There are 8 hidden switches. A switch that is on adds its own fixed numbers to the row, and there is some noise. The rows also spread widely along 8 directions, which tell nothing about the answers.
(in the rows, 128 means zero)
Known rows, each followed by its switches (1 for on, 0 for off):
[112 138 131 129  94 140 125 100 148 138 134 157 151 111 151 120 112  87
 126  90 118 127 150 116 155] => 0 0 0 0 0 1 1 0
[139 150 133 130 114 133 121 118 122 137 109 149 149 114 163 130 122  93
 122  94 119 104 186  97 159] => 0 0 0 0 1 1 1 0
[141 138 102  97 115 158 112  99 128 138 139 110 162 154 145 112 113 107
 137 101 131 141 128  98 139] => 1 0 0 0 0 1 0 0
[119 163 164  87 105 146 127  94  97 117 153 134 131  79 195  91 118  77
 136  99  92 134 164 112 154] => 0 1 0 1 0 0 1 1
[144 137 119 119  70 147 109 114 112 137 155 113 171  91 144  94 120  92
 114 117 103 152 167 115 150] => 1 0 1 1 0 1 1 1
[107  75 112 107  91 157 161  82 152 154 161 117  86 169  93 117  90  92
 123  91 143 141  62 128  83] => 0 1 0 0 0 0 0 0
[159 133 196 143 114 138 180 161  97 136 120 134  87 149 120  95 126 107
 136 110 126  83 134 139 106] => 0 0 0 1 1 0 0 0
[147 120 137 164  83 148 145 125 140 131 146 118 118  99 128  99 104  98
  87 121  95 148 161 139 120] => 1 0 1 0 0 1 0 0
[118 125 126 130  62 155 152 102 161 152 153 137 154 170 111  81 105 113
 130 112 130 131  73 150 127] => 0 1 0 0 0 0 0 0
[125 128 111 108 113 137 102  95 126 141 130 131 151 100 166 144 116  86
 130  93 114 127 165  95 161] => 0 1 0 0 0 1 1 0
[156 146 212 153 107 139 170 146  99 127 149 159  96  87 138  89 133  97
 135 102 113  94 156 144 131] => 1 0 0 0 0 0 1 1
[132 112 159 114  99 124 101 116  97 165 139 138 152  89 131 154 142  95
 180 101 119  85 139 106 172] => 0 0 0 1 0 0 1 1
[127  99 150 114 111 135 134 100 120 160 149 131 110 114 120 135 113  86
 157  96 133 116 123 117 133] => 1 0 0 0 0 0 1 0
[126 109 148 105  98 139 120  96 102 144 142 108 132  92 151 131 109  78
 154 108 110 116 164 101 147] => 0 0 1 1 1 1 0 1
[107 132 123 106 112 159  97 108 107 168 137 187 157 107 149 131 137  97
 181  93 129  88 127 108 182] => 1 1 0 1 0 0 0 0
[118  90 114 172  79 140 137  90 185 151 129 106 130 108 126 116  80  92
  89 102 107 118 160 112 140] => 0 1 1 0 0 0 0 1
[135 124 172 139  48 158 175 124 112 130 193 145 112 109 106  67 117 101
 126 136 101 159  86 186 100] => 1 0 1 0 0 1 0 0
[128 129 109 139  55 140 120 105 154 152 140 137 177 124 126 113 112  96
 114 112 115 139 130 133 150] => 0 1 0 0 0 1 1 0
[132 145 131 124 127 154 132 113 105 117 131 139 116  92 178 115 119 101
 111  99  96 125 171 108 144] => 0 1 1 0 0 1 0 0
[ 74 107 122 151  94 152 108 104 125 152 144 220 103  46 148 151 127  86
 122  86  86 102 151 113 172] => 0 0 1 1 0 0 0 0

New rows, each followed by its switches (1 for on, 0 for off):
[182 139 129 103 135 140 113 148  88 128 112  69 137 151 145 131 135 119
 124 112 114 124 157  93 121] => 0 0 0 1 0 1 0 0
[140  88 112 117 112 116  90  88 107 139 149  69 103  51 159 171 112  86
  92 116  63 159 184  90 138] => 0 0 1 0 0 0 1 0
[110 120 127  81  78 144 122  69 128 162 162 137 164 135 134 116 100  69
 178 103 145 140 112 121 147] => 1 0 0 0 1 1 1 0
[128 139 122 104  86 149 123 106 127 138 137 125 162 124 150 106 115  84
 132  93 127 129 149 106 145] => 0 1 0 1 0 1 1 1
[121  95 125 170  70 147 126 127 123 165 150 186 124  68 101 135 129  89
 122 105 116 112 145 141 145] => 1 1 1 0 0 1 1 0
[179 100 144 151 105 148 137 160  68 138 162 120  81  96  92 129 152 133
  99 114 101 115 124 127 100] => 1 0 1 0 0 0 0 1
[167  85 169 184  72 112 143 154 115 160 134 124  97  94  85 151 131 100
 102 115 106  91 154 134 114] => 0 0 0 0 1 0 1 1
[136  76 108 165 149 141 143 118 150 151  97 107  79 132 118 150  96 105
  89  80 131  90 170  82 118] => 0 1 1 0 0 0 0 0
[148 153 120 107 107 161 119 120  92 132 153 136 159 126 147  95 136 123
 139 113 117 134 126 120 146] => 1 0 1 0 0 1 0 0
[119 136 111 129 120 137  93  98 147 146 120 136 157 112 167 144 117 108
 127  97 102 109 158  88 177] => 0 0 0 0 0 0 0 0
[154 150 112  35 108 154 109 111  42 119 167 111 133 134 156 115 147  98
 136  99 123 157 121  92 110] => 0 0 0 1 1 1 1 1
[ 96 111 150 166  64 139 155 115 149 159 130 201  99  89 125 116 107  61
 113  91 113 100 153 139 135] => 0 1 0 1 1 0 1 0
[110 137 162 100 117 148 141  83 130 125 145 133 121 103 183 113  97  74
 152  97 108 131 144 120 145] => 0 1 0 0 0 1 0 0
[140 138 171 124 124 144 150 115 131 123 129 119 125 128 155 110 108  98
 143  91 125 103 150 108 137] => 0 0 0 0 0 1 0 1
[133 148 133 169  80 146 166 121 168 132 117 139 153 144 128  70 100 106
  89 102 129 127 156 133 136] => 0 0 1 0 0 1 1 0
[125 158 153 133 127 150 118 138  86 139 121 185 139  97 161 113 152 125
 153  99 106  77 152 110 178] => 0 0 1 1 0 0 0 0
[139 173 177 140 136 148 171 118 136 118 112 124 138 148 174  59 106 121
 131 104 119  98 158 119 152] => 0 0 1 0 0 0 0 0
[169 189 177 126 134 144 145 142  97 109 123 136 136 110 183  82 131 104
 122 103 108 120 189 117 146] => 1 0 0 0 0 1 1 0
[ 79 129 115 157  84 166 123 105 142 142 150 252 104  68 148 130 119  70
 104  77 107 112 154 121 152] => 1 0 0 0 1 1 0 0
[144 101  81 144 114 149 104 123 140 170 106 100 152 154 104 130 114 120
 116 101 135 108 150  87 143] => 1 0 1 1 0 0 0 0
[161 140 129 127 108 142 123 138  89 123 145 131 113 100 143 119 144 118
  91  99  99 123 148 110 122] => 0 1 0 0 0 0 1 1
[123 138 145  92 101 152 130  89  95 156 158 142 160 132 144  92 123 108
 182 118 129 111 108 126 162] => 1 0 1 0 1 0 0 0
[141 151 124 107  80 163 144 132 118 132 142 127 150 168 129  79 123 113
 123 112 128 140 101 138 113] => 0 1 0 1 0 1 0 0
[110 119 129 106  94 137 111  91 119 138 159 152 128  81 152 148 122  82
 134  95 103 141 137 114 147] => 0 0 0 0 0 1 1 0
[129 126 141 135 132 148 137 121 118 138 113 125 112 108 159 112 111  99
 122  98 109 102 172 102 143] => 0 1 1 1 0 0 0 0
[127 125 143 127 102 142 129 119 125 143 136 134 118 117 142 122 121 101
 128 104 102 117 133 117 136] => 0 0 0 1 0 0 0 0
[138 174 154 188 101 144 137 138 141 127 108 169 155  90 177  81 126 123
  96 115  84  91 189 132 180] => 0 1 1 0 0 0 0 0
[113 154 138 130 108 127 103  68 158 130 124 107 180  68 208 104  93  85
 123 101  87 122 216  84 206] => 0 0 1 0 0 0 1 1
[110 144 113 121  66 164 135  99 137 159 146 164 175 153 127  66 111 104
 141 115 133 123 114 132 153] => 1 0 1 1 1 0 0 0
[153 119 144 126  94 133 137 123 103 136 147 103 132 114 125 117 126 108
 122 118 111 138 139 130 126] => 0 0 1 0 0 1 1 0
[146 142 141 149  85 138 135 102 148 160 121 104 187 137 151  76  95 102
 141 133 117 107 166 129 170] => 1 1 1 0 1 0 0 0
[131 132 161 158  66 135 141 121 136 154 141 140 150  90 131  85 114  90
 126 124 100 123 162 145 158] => 1 0 1 1 0 0 1 0
[ 92 120 157 151 101 157 170  93 166 145 128 175 124 122 142  94  90  83
 152  88 139  95 135 135 152] => 0 1 1 0 0 1 0 0
[150 118 146 170  68 140 124 136 161 152 127 113 157 105 121 114 104  85
 114 114 109 117 173 124 144] => 1 0 0 1 0 1 0 1
[139  98 109 148  61 158 131 129 122 162 162 145 142 123  85 111 127 113
 126 122 125 133  98 150 122] => 1 1 1 0 0 1 0 0
[113 141 116  74  84 140 103  55 147 155 141  99 198 133 171  93  87  65
 160 103 130 141 161  88 174] => 1 0 0 1 1 0 1 1
[158 155 171  85 132 136 146 109  90 133 131  92 143 157 171  95 119 110
 169 120 123 105 132 118 139] => 0 1 0 0 1 0 0 0
[130 108 125 145  50 155 150 117 129 150 171 135 140 137  90  88 120 123
 118 119 120 125  76 154 118] => 0 1 1 0 0 0 0 1
[ 91 123  72  84  79 164  82  56 120 147 175 157 172  91 161 125 108  81
 137  97 113 148 138  91 171] => 1 0 1 0 1 1 0 1
[132 132 116 105 103 147 111 109 107 148 149 137 145 129 142 129 135 120
 141 108 110 121 102 118 146] => 0 1 0 0 0 0 0 0
[152 145 101 154 110 138  65 128 138 160 100 124 199  90 165 138 127 105
 122 105  99  86 212  76 202] => 1 1 0 1 0 0 0 1
[139 119 137 127 130 110  85  99 126 157 110 106 155  83 167 172 122  96
 145 101  98  98 191  79 186] => 0 0 0 0 0 0 1 0
[156 153 168 143 150 141 170 126 136 125  97  98 128 165 156  76 104 128
 127 101 130  88 163 108 141] => 0 0 1 0 0 0 0 0
[158 143 171 164  79 129 139 135 135 146 124 124 161 134 129 100 123 117
 130 122 112  87 146 131 151] => 0 0 0 0 1 0 0 1
[126 135 107 132 103 161 136 118 134 122 146 154 108 137 132 106 123 120
  80  81 117 124 118 106 115] => 0 0 0 0 0 0 0 1
[135 118 127 167  78 143 116 117 176 163 117 121 164 113 131 108  97  86
 116 107 111 102 176 111 160] => 1 1 0 1 0 0 0 1
[144 127 127 100 135 152 157 104 131 138 119  99 125 204 125  97 101 115
 133  82 165  98 115  87 113] => 0 0 0 0 1 0 0 1
